There are 10 hidden switches. A switch that is on adds its own fixed numbers to the row, and there is some noise. The rows also spread widely along 16 directions, which tell nothing about the answers.
(in the rows, 128 means zero)
Some rows, each with its switches (1 for on, 0 for off) after it:
[ 82 122 138 106 142 130 135 132 124 112 129 122 139 126 102 147 133 127
 144 149 148 147 134 143 124 127 151 121 112 130  96 127  71 119  98 135
 146 124 110 150 105]
1 0 1 0 0 0 1 0 0 0
[ 75  95 155 147 147 140 252 147 118 134 164 111 119 110 167 124 140 153
  77 182 123 113 144 201 126 136 124  88  98  97 139 117  88 118 158 119
 100 161 152 179  97]
1 1 0 1 1 0 0 1 0 0
[132 113 101  98 125 142 124 159 120 151 121 145 137 121 123 122 111 140
 142 142 117 116 131 165  88  96  94 124 113 116 146 127 155 124 131 155
 105 115 148 156 147]
1 1 0 0 1 0 0 1 0 0
[100 132 129 103  98 136 162 152 140 115 112 135 141  93 131 127  98 109
 158 158 136 177 151 132 153 114 131 134 137 143 128 147 143 127 182 140
 200 134 127 128 132]
0 0 0 0 1 0 1 1 0 0
[111 137 134 143 165 124 168 122  98 137 129 154 109 124 138 148 149 154
 112 157 111  76 129 121 121 131 132 139 127 128 131 106 102 132  97 125
 121 107 160 132  99]
1 1 0 1 0 0 0 1 1 0
[116 169 122 107 125 126 152 155 116 147 125 140 124 109 136 124 103 108
 141 151 136 130 136 134 138  82 152 134 140 122 129 129 124 107 145 129
 158 119 139 103 128]
1 0 0 0 1 0 0 0 1 1
[145 119 116 136 132 129 156 128  93 153 127 126 104 131 136 163 134 151
 100 147 140  96 158 146  98 142 112 167 108 118 142 111 104 121 118 112
 117 108 153 152  75]
0 1 1 0 0 1 0 0 0 0
[116  91 129  87 150 154 135 160 139 173 135  96 105 136 183 138 145 113
 121 128 119  95 155  93 136 155 110 119 119 100 137 140 109 140 108 170
  96 101 103 132 144]
1 1 0 0 0 0 0 0 0 0
[143 119 134  93 117 137 131 153 103 153 101 181 110 148 141 105 129 152
 129 157 134 140 208 127  88 134  98 155 112  98 104  90 153 128 164 142
 104 121 127 157 105]
0 1 0 1 0 0 0 1 0 0
[138 120 115 152 112 124 100 132 105  85 135 123 149  93  85 144 106 145
 147 102 161 154 100 140  88 116 136 110 113 144 117 137 122 109 129  74
 120 120 121 143 148]
1 1 0 0 0 0 0 0 0 1
[142 137 125 163 159 116 173 124 102 133 153 185  96 120 138 151 139 150
 102 144 119  93 137 143 119 111 126 138  87 132 150 135 108 141 104  88
 127 141 129 154 131]
1 1 0 1 0 0 0 1 1 0
[113 125 133 104 150 153 170 161 116 152 123 110 102 105 159 171 124 115
 128 163 133 121 147 132 153 133 131 145 132 111 142 139 118 124 144 129
 145  96 127 101 117]
1 1 1 1 0 0 0 0 1 1
[104  98 138 128 121 149 141 150 129 126 145  55 143 128 166 144 111 138
 129  99 113 109 127 132 146 165 112  52 170 113 122 128 117 107 156 141
  87 116 135 128 153]
0 0 0 0 0 1 1 0 0 0
[147 128 104 154 116 116 124 129 160 132 149  95 105  91 168 121 120  85
 144  78 144 132 150  50 154 143 146 154 140 146 152 177  95 144 116  91
 146 141  87 112 121]
0 0 1 1 1 0 0 0 0 1
[156 143  93 127 100 123 130 119 130 129 102 122 121 147 128 162  89 131
 113 113 113 102 157 140 150 119 101 153 122 150 145 155 143 126 117 161
 161 117 146 135 136]
0 1 0 0 0 0 1 0 0 0
[113 154 124 145 115 111 121 141 113 120 151 136 141  97 118 107 107 119
 161 124 119 137 101 157 119  84 177  79 157 127 126 116 112 107 130  97
 140 133 146 128 132]
0 1 1 0 1 1 0 0 0 1
[110 127 134 111 111 137 132 139 113 141 108 113 117 132 145 130 120 138
 134 135 117 116 151 124 128 132 132 135 133 118 109 106 112 122 136 148
 135 106 149 144 104]
1 1 0 1 0 0 0 0 0 0
[108 141 109 104 128 117 152 157 127 143 105 146 108  84 131 125 116 106
 118 172 137 128 170 169 131 102 160 156 112 110 156 132 129 116 134 131
 155  95 130 114 108]
1 0 0 1 0 0 0 0 0 0
[111  96 136 119 110 142 118 150 101 165 155 107  85 101 145 114 167 164
 104 131 131 157 134  98 115 138 171 147  83  88 107 115  88 141 157  81
 139  93 121 160 132]
1 0 0 1 0 0 1 0 1 1
[150  98  93 148 133 158 128 128  88 164 146 127 115 121 100 142 147 162
 127 156 107 100 110 124 105 114 122 141 117  88 139 125  84 137 129 114
 119 110 171 144 119]
0 1 1 0 0 0 0 0 0 0
[132 113 130 100 147 141 128 151 109 158 124 136 119 138 150 171 128 138
 145 128 105  95 132 124 119 131  90 131 118 139 149 124 141 140 112 158
 134 102 136 148 146]
1 0 0 0 0 0 0 0 0 0
[138 145 140 165 146 125 140 110 129  70 111 153 146 137 137 143 108 129
 153 105 124 105 160  59 147 161 100  94 186 157 105 124 132 123 130 125
 107 143 116  94 134]
0 1 0 1 0 0 1 1 0 0
[127  82 117 113 118 164 108 142 101 156 132 126 137 132  94 129 146 163
 166 146 114 138 111 120  77 120 103 137 102  99 110 112  95 141 143 134
 122 114 154 186 122]
1 0 0 1 0 1 0 0 0 0
[125 148 142 150 121 114 111 105 117  92 102  99 121 149 147 175  96 156
 129  69 109  96 138 105 151 160 121 109 165 179 110 122 131 121 104 131
 140 102 150 132 125]
1 0 0 1 1 0 0 0 1 0
[109 116 114 109 143 141 139 139 151 123  93 169 154 126 116 122 115 107
 175 172 110 123 168 137 125 119  98 114 153 116 141 126 148 139 147 173
 130 135 122 135 120]
0 1 0 0 0 0 1 0 1 0
[107 115 127  93 115 147 155 152 130 166 139  87 111 113 157 122 136 138
 100 126 134 124 138 113 128 135 130 142 118 116 120 131 118 119 132 158
 130 103 130 134 126]
0 0 0 1 1 0 0 0 1 0
[151 156 131 126 107 135 173 155 127 113 117 112 104 113 178 176  73 114
  96  99 129 115 161 137 182 125 112 109 138 147 145 164 176  96 161 133
 147 106 118  82 176]
1 1 0 1 0 1 0 0 0 0
[ 84  99 158 123 148 121 173 146 127 115 103 124 108  75 171 153 150 134
 104 147 129 115 154 139 119 168 137 128 125 145 158 101 161 132 138 129
 143  80 131 134  98]
1 1 0 1 0 1 0 0 0 0
[117 112 139 133 119 132 119 164  80 147 168 116 129 100 127 110 137 177
 123 114 115 126  91 167  72 105 147  67 120  97 120  86 130 101 156  85
  77 106 156 157 158]
1 0 0 1 0 1 0 0 0 1
[103 152 137 151 123  92 134 114 133  94 119 136 152  96 128 119 117 123
 148 106 128 116 115 114 114 121 156 111 167 178 136 107 141 117 108 127
 161 125 149 130 102]
0 0 0 0 1 1 0 0 0 1
[147 102 113 156 100 113 111 123 120 163 116 152  80 138 175  89 144 162
  94 118  83 103 199 127 120 145 141 127 118  91 150  93 138 156 158 115
 116 112 153 175 110]
0 1 0 0 0 1 1 0 0 0
[ 98 132 125 137 118 108 141 131 150 125 136 165 147  96 121  88 133 115
 154 136 115 142 119 134 114  90 158 108 123 140 139 124 133 139 130 132
 163 151 124 162 127]
0 1 0 0 0 1 1 0 1 1

New rows. What belongs after each?
[ 85 131 149 125 146 120 128 133 108 111 121 126 124 112 142 176 129 152
 131 121  94  98  97 143 143 136 149  89 144 162 131 113 142 127 103 136
 165  73 156 131 153]
1 1 0 0 0 1 1 1 1 0
[ 99 160 146 126 117  91 158 130 108 107 114 151 107 106 137 127 118 153
  73 125 134 119 150 182 120 111 173 122 104 149 120 100 150  99 109 128
 151 100 143 138 113]
1 1 0 1 0 0 0 0 0 0
[139  94  82 125 113 148 127 153 125 178 135  70 105 132 155 133 106 139
 110 128  96  88 154 197 125 121 113 108 121  66 162 139 106 117 137 139
  69 104 159 158 122]
1 1 1 1 0 1 0 0 0 0
[140 150 104 132  99 128 124 132 109 126 140 134 135 137 104 116  97 167
 124 115 118 135 119 159 111  79 122 113 116 124 109 127 125 108 143 116
 122 135 158 151 156]
1 0 0 1 1 0 1 1 1 1
[131 131 135 116 129 149 120 138  76 161 125 145  80 155 131 133 141 174
  96 149 104 112 157 123 135 127 154 128 113  76  86  94  97 123 138 128
 121  81 156 130 133]
1 1 0 1 0 0 0 0 1 0
[108 152 106 163 121 108 131 136 130 102  99 152 121  74 123 107 102  94
 150 164 114 125 156 154 161 102 201  98 166 103 151 127 115 118 154  95
 158 101 149  89 108]
1 1 0 0 0 1 0 0 0 0
[137 113 107 112 112 152 126 139 123 124 105 141 130 109 108 148 122 155
 124 134 114 138 124 115 128 107 114 138 111 134 136 139 164 129 151 163
 170  97 144 126 168]
1 0 0 0 0 0 1 0 0 0
[157 133 100 140 143 132 116 128 108 150 121 193  99 130 121 130 137 144
 134 143  72  88 133 113 133  89 134 133 114 113 151 128 131 152 109 145
 151 107 154 132 158]
1 1 0 1 0 0 0 0 0 0
[112  80 144 127 136 153 134 132 144 121 120 111  90 118 170 144 150 127
 118 123 114 137 165  60 171 181 143 121 123 119 124 146 107 162 139 141
 161  97 102 130 144]
1 1 0 0 1 0 0 0 0 0
[128 125 115 141 142 129 136 129 126 114 127 132 119 121 137 150 119 166
  98 105  91  88 125 156 134 119 124  81 139 130 141 128 162 110 114 148
 102  95 148 116 169]
1 1 1 1 0 1 1 1 1 0
[154 140 105 158 104 124 132 121 144 105 120 113 155 117 129 126  86 104
 166  92 151 124 146  81 124 131  98 132 163 157 135 153 120 119 140 114
 123 161 121 122 113]
0 0 0 0 1 0 0 0 0 0
[120 160 133 102 134 110  86 146  78 120 119 181 126 137 102 124 109 173
 145 122 113 126 131 175  85  88 143  93 135 132  96  80 155  99 109 126
 110  96 154 138 145]
1 0 1 1 1 0 0 1 0 0
[124 134  98 149 125 137 149 131 148 143 151 119 123  92 126 119 127  92
 153 136 126 124 118  83 160 108 159 137 134 112 140 175  71 136 123 116
 162 136 119 109 128]
0 0 0 1 0 1 0 0 1 0
[163 151  94 147 116 128 134 142 111 154 136 195 124 142 123 119  94 107
 175 161  93 119 159 145 138  74 114 117 132  98 150 139 112 140 162 105
 142 164 138 146 142]
0 1 0 0 0 1 1 0 0 0
[137 141 117 165 125 119 173 100 147 113 118 151 143 125 133 111 131 129
 125 132 137 109 155  59 125 130 110 161 146 151 127 130 117 134 130 138
 140 163 136 125  87]
0 1 0 0 0 0 1 1 1 1
[153 103 106 122 125 134 108 142 100 174 158 121  99 151 144 142 132 168
  94 103  96  81 124 162 107 121 113 107  94 106 143 128 124 130  96 137
  93 103 146 170 167]
0 1 0 0 0 0 0 0 0 0
[153 154  92 109 130 111 100 136 112 121 125 127 149 122 102 162  99 130
 126  93 150  93 115 131  96 103 101 134 129 163 138 142 150  98  75 138
 108 100 123 107 156]
0 0 0 0 0 0 1 0 0 0
[158 146 135 136 162 131 151 144  96 139 142 190  98 149 151 168 114 104
 145 153 119 105 173 115 148 127 110 119 131 120 138 139 109 141 126 100
 135 137 107 120 143]
0 1 0 0 1 1 0 0 0 0
[142 113 118 127 112 144 117 133 108 161 130 112 105 144 149 131 124 170
 114 108  93 102 137 118 127 136 117 114 138 112 129 117 131 135 144 141
 123 104 164 150 143]
0 0 0 0 1 0 0 0 1 0
[119 147 117 131 136 128 151 144 117 152 114 109 117 109 166 139 112  96
 151 147 116  82 150 104 149 136 132 139 175 118 149 123 105 124 131 127
 126 109 149  95  93]
0 1 0 1 0 0 0 0 0 0
[ 96 121 143 123 154 130 174 134 136 111 133 155 116 112 143 117 143 148
  78 148 107 122 163 141 155 128 161  71 139 108 124 115 138 115 133 164
 131 118 122 104 152]
0 0 1 0 1 0 1 0 0 0
[117 147 125 137 130 121 140 130 135 117 167 113 141 117 129 118 116 123
 132  84 135 111  93 109 128  97 144  93 125 149 104 151  90 104  74 139
 112 151 112 129 154]
1 1 1 1 0 0 0 1 0 0
[123  41 139 122 133 160 101 145 152 113  87 131 119 101 162 116 164 160
 135 119  98 141 172  80 100 187 106 103 141 114 147  98 196 162 179 159
 111  75 123 150 145]
1 1 0 0 1 1 0 0 0 1
[159 146  86 141 135 112 114 135  91 139 159 154 135 106 105 138 119 164
 107 105 118  81  77 148  81  77 115 110 117 146 153 130 151 109  83 110
  99 107 157 124 182]
0 1 0 0 1 0 1 1 0 0
[135 119 132 123 155 139 163 135 119 144 139 163 101 148 149 137 139 139
 104 145  98 101 166 124 146 131 117 110 118 111 132 132 116 138 118 152
 128 130 123 136 148]
0 0 0 1 1 0 0 0 0 0
[ 99 139 171  90 161 130 178 141 123 112  89 180 116 122 149 142 146 135
 115 168 147 136 192  96 124 146 132 138 142 144 105  85 160 115 138 172
 157 101 116 101  94]
1 0 1 0 1 1 0 0 0 0
[114 149 126 142 105 106 117 123 135 126 113 108 137 128 158  94 106 117
 148 101 118  99 154 102 132 140 144 112 176 135 112 106 111 118 119 139
 115 129 151 129  92]
0 1 0 0 0 0 0 1 0 0
[119 117 118 111 115  93  81 115 162 116  71 113 114 129 167 106 131 141
 109  67 112  85 178 100  99 162 127 145 140 166 137  98 176 134  73 186
 109  80 134 149 100]
1 1 0 1 1 0 0 0 0 0
[148 108 111 132 126 138 113 133 124 145 127 104 115 120 152 140 135 134
 139  99 136 104 138  69 106 150 108 155 130 133 133 131 115 133 111 126
 109 106 128 134 109]
1 1 1 0 0 1 0 1 0 0
[111 138 117 157 109 101 128 127 152 125 142 121 125 118 164  89 110 116
 136  86  96 107 137 125 141 107 148  85 138 140 138 136 109 135 112 126
 118 159 123 161 139]
1 1 0 1 1 0 1 0 0 0
[144  98 111 132 129 136 139 123 127 144 132 143 133 135 123 132 140 169
 127 119 106 112 125 136  76 108  85 140 100 141 154 118 146 144 120 158
 122 143 154 191 122]
1 0 1 0 1 0 0 0 0 1
[ 98 113 113  94 124 139 125 153 145 148 121  90 112 123 151 136 108 115
 134 131 110 118 151 161 160 132 143 119 124 104 136 154 108 126 118 157
 132  95 126 135 140]
1 0 0 1 0 0 0 1 1 0
[132 169 138 168 132 103 168 107 106  92 100 197 123 128 133 148 100 160
 134 135  91  97 142 150 134 103 115 121 146 177 141 107 167 133 138 125
 166 141 177 145 116]
1 1 0 1 1 0 0 1 1 0
[123 140 100 108 113 134 105 133 122 139 110 125 129 148 113 141  96 116
 159 139  97 115 143 148 152 109 125 128 138 117 117 143 101 129 114 161
 154 113 144 139 134]
0 1 0 1 0 0 1 0 0 0
[149 128 104 180 129 118 117  93 164  81 133 148 168 125  99 118 113 122
 167  73 102 102  97  81 122 109 109  94 152 174 136 158 130 141  83 153
 129 171 124 144 158]
0 1 0 1 0 0 0 0 0 1
[141  85 114 127 123 134  90 136 122 150 128 177 110 128 125  85 155 168
 137 127  80 126 146 128  84 115 126 110 110  99 136 100 156 159 138 140
 112 115 141 181 152]
0 1 0 1 1 0 0 0 0 1
[137  92 101 120 108 158  87 150 132 140 133  86 157 108 134 137 110 124
 196  91 107 118  83  92 114 132  88 106 155 139 143 151 139 140 137 142
 118 116 139 141 171]
0 1 0 0 0 0 0 1 0 0
[112 110 107 148 125 123 131 121 148 126 102 128 118 100 142 105 141 148
 114 126  92 100 151 108 125 130 140 120 148 121 154 112 143 139 138 148
 126  97 156 129 115]
1 0 0 1 1 1 1 0 1 0
[107 136 127 135 100 139 134 125 131 103 144  62 147 131 119 137  96 125
 132  99 129 134 102 137 161 127 160  77 161 125  89 143  83  91 118 146
 139 124 143 116 137]
0 1 1 0 0 1 0 0 0 1
[150 145 122 167 130 117 149  99 119  94 128 136 141 168 118 166  99 141
 123 112 127 105 157 130 138 139  97 122 138 152 120 139 102 122 112 121
 127 161 136 146 116]
0 0 0 0 0 0 1 0 0 1
[136 134 110 147 120 143 155 140 130 125 145 143 157 131 110 118  94 107
 174 142 133 130 129 133 123  90 104 100 128 113 123 151  89 118 145 123
 109 183 123 151 134]
1 1 0 0 0 0 0 0 0 0
[ 89  89 171 123 144 165 167 156 101 136 149 151 105  81 136 125 174 166
 132 159 124 168 114  96 114 131 153 104 108 110 105 103 119 144 175 109
 150 117 120 149 142]
1 1 1 1 1 0 0 0 1 0
[126 116 122 169 102 141 143 145 119 113 159  61 146  96 142 132  97 132
 145  94 141 132  99 138 123 127 135  73 155 116 127 136  99  97 167  78
  89 142 141 131 132]
1 1 1 0 0 1 0 0 0 1
[133 147 100 131 120 117 110 116 116 113 103 204 139 116  64 126 117 128
 168 162 110 133 131 155 107  79 142 148 115 136 129 126 131 135 109 142
 183 120 153 150 118]
0 1 0 1 0 1 0 0 0 0
[152 144 110 162 130 114 154 118 129 104 122 137 114 104 141 179  98 116
 130 101 124 101 125 117 147 118 108 148 119 182 169 170 138 139 105 111
 168 132 125 129 141]
1 1 0 1 1 0 0 0 0 0
[140 122 110 145 164 154 162 127 119 112 121 185 154 117  91 127 131 141
 135 175  97  98 120 125 122  97 113  85 162 100 139 118 149 117 141 166
 111 127 160  89 157]
0 1 0 0 0 0 0 0 0 1
[116 116 105 127 160 151 186 118 142 149 107 178 112 120 113 123 158 122
 124 209 106 108 162 101 145 107 138 167 120  95 147 136  91 151 129 176
 176 120 150 124  91]
1 0 0 0 1 1 0 0 1 0
[152 159 120 149 107  94 108 134 122 131 105 187  99 104 170 141 103 134
 144  89  69  98 145 126 144 105 129 118 146 178 183 122 216 151 142 118
 181 104 149 133 166]
0 1 0 1 0 1 1 0 1 0
[119 107 126 143 113 137 103 112 129  97  85 117 124 119 126 138 122 162
 138 114  86 126 135 114 140 143 142 108 163 139 124 105 156 137 147 158
 160  90 176 132 127]
1 1 1 0 1 0 0 0 0 1
[139 139 105 158 134 140 156 118 163  90 122 145 148 134 123 121  93 116
 137 121 111 122 152 117 164 100 115  77 160 125 130 160 134 116 145 156
 118 167 117 105 158]
1 1 1 0 1 0 1 0 1 1
[125 138  91 143 109 131 154 124 154 121 143  85 145 124 130 141  85 123
 107  98 106  92 106 163 166  99 124  81 141 133 147 176 122 105 109 162
 128 137 143 118 173]
0 1 0 0 0 0 1 0 1 0
[143 109 109 152 131 141 126 126 128 123 132 133 136 116 121 148 120 145
 139 108  99  99 106 125 125 122 109  91 142 135 151 142 145 133 124 138
 121 113 144 134 166]
0 1 0 0 0 1 0 0 1 0
[ 73 119 121 149  84 131 140 129 133 126 122  49 142  98 141 106 104 125
 147 139 122 140 135 144 154 146 170  99 178 103 117 115  71 115 180 104
 146 120 171 141  76]
0 0 0 0 1 1 1 0 1 0
[115 141 104  96 137 142 149 141 125 151 135 117 134 142 118 148 105 110
 137 149 105  97 126 160 156  98 124 115 132 110 129 154  94 113  94 182
 141 120 143 120 146]
0 0 0 1 0 0 0 0 0 0
[129 160 121 129 119 121 145 112 127 130 108 137 136 168 132 144  95 132
 156 129 108 107 146 129 140 110 104 154 139 157 123 130 108 134 114 157
 169 150 165 161  95]
1 0 0 0 1 0 0 1 1 1
[ 92 135 149 119  94 142 131 145 132 111 122  81 134 111 145 139  91 107
 166 116 124 161 130 127 177 142 159  96 165 131  98 140 110 117 167 126
 170 115 127 117 138]
0 1 0 1 0 0 0 0 1 1
[155 112  71 129  97 167 151 131 144 164 134  87 127 140 124 120 103 135
 126 140  93 122 142 127 156  98 102 139 135  86 144 165  97 130 163 168
 137 145 165 132 136]
0 0 1 1 1 0 1 0 0 1
[123 111 155 123 140 156 120 119  98  95  97 117 131 169 120 195 117 179
 134 122 113 121 148 126 132 169  97  96 156 136  86  99 136 118 143 147
 119  92 146 133 133]
1 1 1 0 0 1 1 0 1 1
[ 95 119 128 154 114 133 137 114 138  85 106 141 144 107 107  76 131 149
 118 144 118 144 151 105 134 123 171  79 159 102  87  99 112 116 161 144
 125 127 145 117 121]
1 1 0 0 1 0 1 0 0 0
[160  76  77 139 123 150  65 117 120 169 124 109 101 149 121 126 151 178
 130 101  65  83 119 113 100 125 114 138 110  94 148 123 113 160  99 159
 101  89 174 174 139]
1 1 1 1 0 0 0 0 0 1
[ 90 105 107 149 117 119 132 145 129 140 119 109 126  59 138 114 129 107
 171 162 114 124 116 147 113 119 164 133 141 118 174 120 103 148 149  91
 159 105 162 157  82]
1 1 0 0 1 1 0 0 0 0
[124 135 139 109 116 120 157 144 134 165 146 123 115 151 182 123 128 124
 114 108 113 106 157 106 140 125 115 124 117 136 126 126 119 129 121 162
 138 144 118 155 132]
0 0 0 0 0 1 1 0 0 0
[112  98 118 119 127 131  85 125 118 128 138 160 133 123  96 107 159 178
 150 120  80 137  91 117  92  98 139 112 101 134 116 114 127 157 106 147
 154 112 150 185 167]
1 0 0 1 1 0 1 1 0 1
[148 151 139 175 141 120 184 114 102 107 109 207 107 117 140 165 114 127
 155 173 116 123 177 112 150 131 117 163 140 154 154 125 127 156 162  86
 193 157 149 133  82]
0 1 1 0 0 0 0 1 0 0
[135 120 113 169  87 116 122 117 135 123 122 133 117 102 136 110 109 127
 160 112 121 143 148 115 123 131 132 145 126 144 144 141 113 155 155  83
 157 153 132 180  99]
0 1 0 1 1 0 0 0 1 0
[171 100 100 110 123 137 118 128 132 132 105 119 108 139 138 188 114 154
 103  92 146 112 163 121 100 149  60 184  82 167 161 160 171 141 108 144
 129  96 114 164 139]
1 0 0 0 1 0 0 0 1 0
[129 137 103 103 126 160 151 152 125 123 141 153 147 107  83 105 116 127
 133 162 136 152 119 126 129  79 138 100 132  94  98 149 123  92 143 159
 133 121 130  86 174]
0 0 0 1 1 1 0 1 0 0
[147 122 120 121 135 140 144 120 105 169 148 176  92 164 121 124 153 153
 106 153 112 116 159 109 124 111 132 157  83  99 108 126  82 145 101 151
 148 140 131 165 120]
0 1 1 0 0 0 0 0 0 0
[110 149 131 121 136  95 149 135 109 126 133 146 123 113 129 157 119 140
 108 119 152 109 130 171  91 109 123 144  89 165 135 123 132 114  84 105
 124 124 116 164 114]
1 1 0 1 0 0 1 0 1 0
[143 143 132 105 122 144 126 151 113 157 121 168 109 109 145 107 144 138
 129 130 124 130 146  42 131 114 143 140 143 118 112 109 159 125 161 147
 155  98 127  85 155]
0 0 0 0 0 0 0 0 1 0
[128 147 104 108  95 125 105 148 100 144 114 119 110 115 119 139  97 146
 116 129 127 133 134 165 123  97 151 131 119 117 121 121 138 105 143 115
 144  78 153 126 143]
1 1 0 0 1 1 1 0 1 0
[147 120 106 159 131 118 137 122 112 137 169 134 140 151 123 130 115 151
 131  99 116  83 116 172  84 113  86 102 103 135 140 139  97 125  83 112
  67 168 138 198 133]
0 1 0 1 0 0 0 1 0 0
[148 128 120 112 117 145 115 123 137 133 114 163 113 162 122 125 128 149
 131 119 102 134 154  91 144 114 122 136 113 124 106 136 140 139 126 178
 165 114 133 140 159]
1 0 0 0 0 1 0 1 1 1
[113 114 133 172  99 128 168 102 141  95 130 128 144 146 121 127 105 142
 137 127 103 136 147 147 153 133 121  91 130 135 115 137  89 139 152 135
 158 179 146 186 112]
0 1 0 0 0 1 1 0 0 0
[143 155 116 109 138 149 151 153 127 183 139 176 101 159 156 129 110  82
 177 167  90 117 156  99 182  79 129 137 127  96 131 159  90 154 137 153
 175 153 118 126 150]
1 1 0 0 0 0 0 0 1 1
[ 76  94 121 123 131 131 116 138 136 150 141  89 115  95 138 126 150 132
 145 133 111 128 120 134 132 134 168 121 117 110 134 132  72 146 112 119
 139 106 127 165 111]
1 0 1 1 0 0 1 0 1 0
[130 145 102 123 128 138 116 146 112 160 137 122 131 128 132 148  98 127
 187 133  64  97  92 156 150  79 128 110 157 124 154 139 113 135 123 144
 159 118 184 133 151]
1 0 1 1 0 0 0 1 0 1
[145 137 110 141 129 129 126 141 103 165 177 155 126 150 122  77 133 155
 122 116 103  99 112 126  93  70 137  78 114  87 109 109  86 114 113 128
  72 160 145 160 160]
1 0 0 0 1 0 0 0 0 0
